The groups are shells around one centre, one inside the other: the same stretched ball of 4 dimensions in 8 sizes.
(in the rows, 128 means zero)
Known rows, each followed by its group:
[116 179 183 215 158 139 136 152 100 162 102 130 122  90 109 138 100 129
 154  72 107 154  54 141 142] => q_962
[133 155 150 146 141 147 104 165  99 145 144 166  90 142 140 134 108 157
  84 140 115 140  63 141 141] => q_956
[100 144 145 153 140 131 115 156 113 171 124 160  97 135 149 140 103 121
 111 111 117 136  75 142 130] => q_479
[136 168 151 154 156 151 110 156  91 150 137 159  85 136 139 142 110 156
  81 124 111 142  64 149 137] => q_479
[ 92 155 184 212 136 131 137 161 120 173 101 135 134  98 118 127  97 107
 169  78 119 148  60 131 139] => q_956
[119 146 141 142 140 134 104 159 105 154 136 167  91 139 143 139 104 143
  97 129 111 139  69 141 139] => q_962
[115 139 160 154 123 145 110 174 115 153 142 165 106 144 142 122 106 139
 100 142 128 137  64 132 140] => q_962
[122 140 144 141 130 134 100 167 109 147 142 170  96 142 140 131 103 147
  98 141 115 139  66 135 144] => q_800
[126 177 185 212 151 140 129 159  99 150 110 134 125  92 103 132 100 141
 152  86 106 157  49 137 150] => q_165
[114 170 185 206 146 148 134 161 105 162 113 136 122 106 119 128 104 129
 138  92 119 148  55 138 139] => q_787
[121 178 180 208 157 141 131 153  98 158 107 134 119  95 110 137 101 135
 146  80 106 154  54 141 143] => q_165
[ 75 132 178 207 116 109 131 167 135 174  97 141 147  93 115 121  87  93
 197  81 118 148  63 119 146] => q_684
[129 178 183 213 153 136 127 157  97 147 108 134 125  87  98 134  98 144
 158  83 101 159  48 136 153] => q_479
[149 168 142 139 157 149  99 156  85 138 145 166  77 140 137 144 110 171
  70 137 104 143  62 150 142] => q_63
[ 95 148 154 168 141 132 123 154 115 175 116 152 105 125 144 139 102 114
 124  98 118 138  73 141 129] => q_956
[ 77 138 173 205 126 111 132 160 130 177  95 140 139  94 118 128  89  94
 189  75 114 148  65 125 142] => q_962
[ 98 161 172 194 147 140 134 155 111 176 109 140 116 112 132 135 103 114
 137  85 120 143  65 141 130] => q_479
[ 87 133 179 204 114 113 125 171 132 163 105 145 146  96 110 118  88 107
 190  93 117 150  58 117 153] => q_63
[121 133 143 129 123 142  97 174 112 147 152 177  92 157 150 126 107 149
  81 158 124 134  68 134 141] => q_63
[114 138 173 177 116 134 112 179 119 146 133 158 125 123 121 115  99 138
 137 131 122 145  56 122 153] => q_684
[ 96 168 186 222 149 132 142 152 112 175  93 127 132  87 113 135  97 108
 173  61 112 152  59 137 137] => q_800
[131 166 144 153 158 140 108 151  93 152 130 159  85 129 136 147 106 151
  94 114 103 144  66 149 138] => q_787
[132 169 147 160 160 137 110 149  91 151 125 155  89 120 130 148 104 151
 105 107  99 147  64 148 141] => q_684
[110 177 176 208 161 139 137 147 101 170 101 132 116  96 119 142 101 122
 147  69 108 151  60 145 135] => q_787
[ 93 142 155 174 135 119 119 156 119 170 111 152 114 114 133 136  95 113
 147  95 111 143  70 134 138] => q_165
[ 96 161 193 235 137 116 138 159 118 164  87 126 150  69  92 127  88 110
 208  59 105 160  51 125 153] => q_684
[ 95 131 154 155 122 133 114 168 123 167 131 163 108 140 148 126 102 119
 116 126 127 135  72 132 134] => q_165
[102 137 160 161 123 139 115 170 120 163 133 161 110 138 143 124 103 125
 114 128 128 137  68 132 136] => q_956
[143 185 176 193 161 155 123 157  87 145 124 141 105 110 114 136 108 159
 112 103 108 152  51 146 145] => q_787
[101 129 144 143 124 128 106 166 120 163 134 169 101 143 149 131 101 125
 110 131 121 135  73 133 137] => q_800
[ 66 119 163 180 112 113 126 166 140 183 108 153 132 118 140 123  92  87
 168  96 127 137  74 123 135] => q_63
[120 171 189 212 144 145 132 164 104 155 113 135 128  99 109 126 102 136
 148  92 116 153  50 134 146] => q_800

New rows, each followed by its group:
[ 88 151 191 231 129 113 138 162 125 167  89 129 153  74  97 124  87 102
 211  63 110 157  54 122 152] => q_684
[126 164 192 216 133 135 125 171 107 141 114 138 139  90  94 119  96 143
 167  99 110 158  44 125 160] => q_63
[106 169 167 189 157 143 132 149 104 174 110 140 106 114 134 142 105 121
 125  83 115 143  66 147 128] => q_787
[109 148 161 179 135 122 115 160 112 155 116 152 117 109 120 133  95 130
 148 102 106 149  61 132 148] => q_956
[145 171 153 155 156 151 107 158  88 142 139 159  87 133 131 140 109 165
  83 128 107 145  59 147 143] => q_479
[ 97 159 165 194 148 125 130 150 112 173 101 140 117 101 125 140  97 112
 154  75 109 147  66 139 136] => q_956
[145 170 167 171 148 152 111 165  92 137 138 155 101 124 120 131 107 166
 100 128 110 149  52 140 150] => q_165
[131 163 150 163 152 132 108 154  96 146 126 156  97 118 124 143 101 152
 115 111 100 149  61 142 147] => q_800
[137 153 140 130 143 148  98 163  96 144 151 173  79 152 147 137 110 162
  66 149 114 137  67 145 139] => q_787
[142 186 170 196 165 138 119 151  86 141 114 140 108  94 103 143 101 158
 134  89  93 159  50 144 152] => q_684
[119 164 170 178 145 153 124 162 103 161 128 149 105 128 135 131 109 137
 106 114 123 142  61 142 134] => q_962
[ 72 128 170 195 116 110 128 165 136 177 101 146 139 103 125 124  89  92
 185  86 120 144  68 122 142] => q_787
[105 136 153 157 126 128 109 167 118 158 129 163 109 131 137 129  99 129
 124 124 117 140  67 131 142] => q_956
[ 99 165 190 226 142 129 140 158 114 168  95 128 139  84 105 129  95 113
 182  67 112 154  54 131 145] => q_479
[121 161 154 175 150 124 113 152 101 152 115 151 106 107 119 143  97 140
 136  97  98 151  61 140 147] => q_787
[138 149 146 142 136 138  96 167 100 136 145 170  93 138 132 132 104 163
  93 145 109 144  60 136 150] => q_684
[137 159 158 167 141 132 104 164  98 135 131 158 106 115 115 133 100 160
 122 123 101 152  54 134 156] => q_787
[121 158 147 149 150 146 112 156 100 161 134 160  87 141 148 141 109 141
  85 122 116 137  70 148 131] => q_479
[121 176 194 220 148 147 136 162 102 155 110 131 130  94 105 126 102 135
 153  86 114 155  49 135 146] => q_63
[100 134 135 133 133 132 107 159 116 169 135 170  89 150 160 138 104 124
  93 129 121 131  79 141 129] => q_63
[113 168 187 219 144 131 132 160 108 156 102 132 134  86 101 129  95 128
 172  78 107 157  51 132 150] => q_956
[133 179 174 195 157 145 124 156  93 150 118 141 110 105 113 137 104 149
 127  96 106 153  53 143 145] => q_956
[ 68 135 179 212 121 111 137 162 136 184  92 137 146  92 120 125  89  84
 197  69 120 146  66 123 139] => q_787
[ 81 141 178 208 126 115 133 162 129 174  97 139 140  94 117 126  90  98
 187  77 116 148  63 125 143] => q_165
[ 96 147 152 173 141 120 120 152 115 171 109 151 110 113 133 141  96 114
 144  90 108 143  70 138 137] => q_962
[ 96 154 183 207 134 135 135 163 119 169 107 138 132 103 120 125  98 113
 160  87 121 147  59 131 140] => q_956
[103 149 166 190 135 119 120 160 115 159 108 146 125 100 115 132  93 122
 163  91 106 150  60 130 148] => q_956
[107 166 185 210 143 140 135 160 110 165 108 135 127 101 116 129 101 123
 152  85 117 150  56 135 140] => q_165
[135 183 170 187 163 154 124 153  89 153 122 142 100 115 123 141 109 151
 106 100 109 149  56 149 138] => q_787
[117 156 161 163 142 152 118 163 106 161 135 156  98 139 144 132 109 138
  93 124 125 137  66 143 132] => q_479
[118 153 146 157 146 128 109 154 104 155 124 159  97 123 133 142 100 139
 117 110 104 144  67 141 142] => q_800
[ 96 131 163 173 117 123 115 172 126 160 123 158 124 121 129 122  95 119
 147 117 121 142  64 124 146] => q_479
[ 89 157 175 206 143 126 137 153 117 178  97 135 127  97 123 135  96 103
 166  70 114 147  65 136 135] => q_956
[120 175 195 222 146 145 136 163 104 155 109 131 132  92 103 125 101 134
 157  85 115 155  48 134 147] => q_63
[119 186 179 214 166 139 136 146  95 164  99 128 117  88 110 143 101 131
 151  65 102 155  56 146 139] => q_63
[103 160 161 186 150 127 125 150 108 169 106 144 111 106 127 142  98 119
 144  82 107 147  66 141 137] => q_956
[122 173 168 195 156 132 124 151  98 155 109 140 113  98 113 141  99 138
 144  84 100 154  57 141 146] => q_956
[ 84 133 169 181 120 129 126 168 129 175 117 151 125 123 138 122  98 105
 146 106 128 138  68 128 135] => q_165
[122 144 137 137 139 131  99 160 105 151 138 170  89 140 143 139 103 146
  96 132 109 139  69 140 141] => q_63
[111 135 154 151 123 137 107 172 116 154 139 166 105 141 142 125 103 136
 106 138 124 137  66 131 141] => q_165
[148 183 172 180 159 162 119 160  86 142 134 147  98 122 121 135 111 166
  93 118 112 149  52 147 143] => q_63
[118 175 161 192 163 127 124 144  96 160 103 139 108  95 115 148  98 133
 146  74  95 153  61 145 142] => q_63
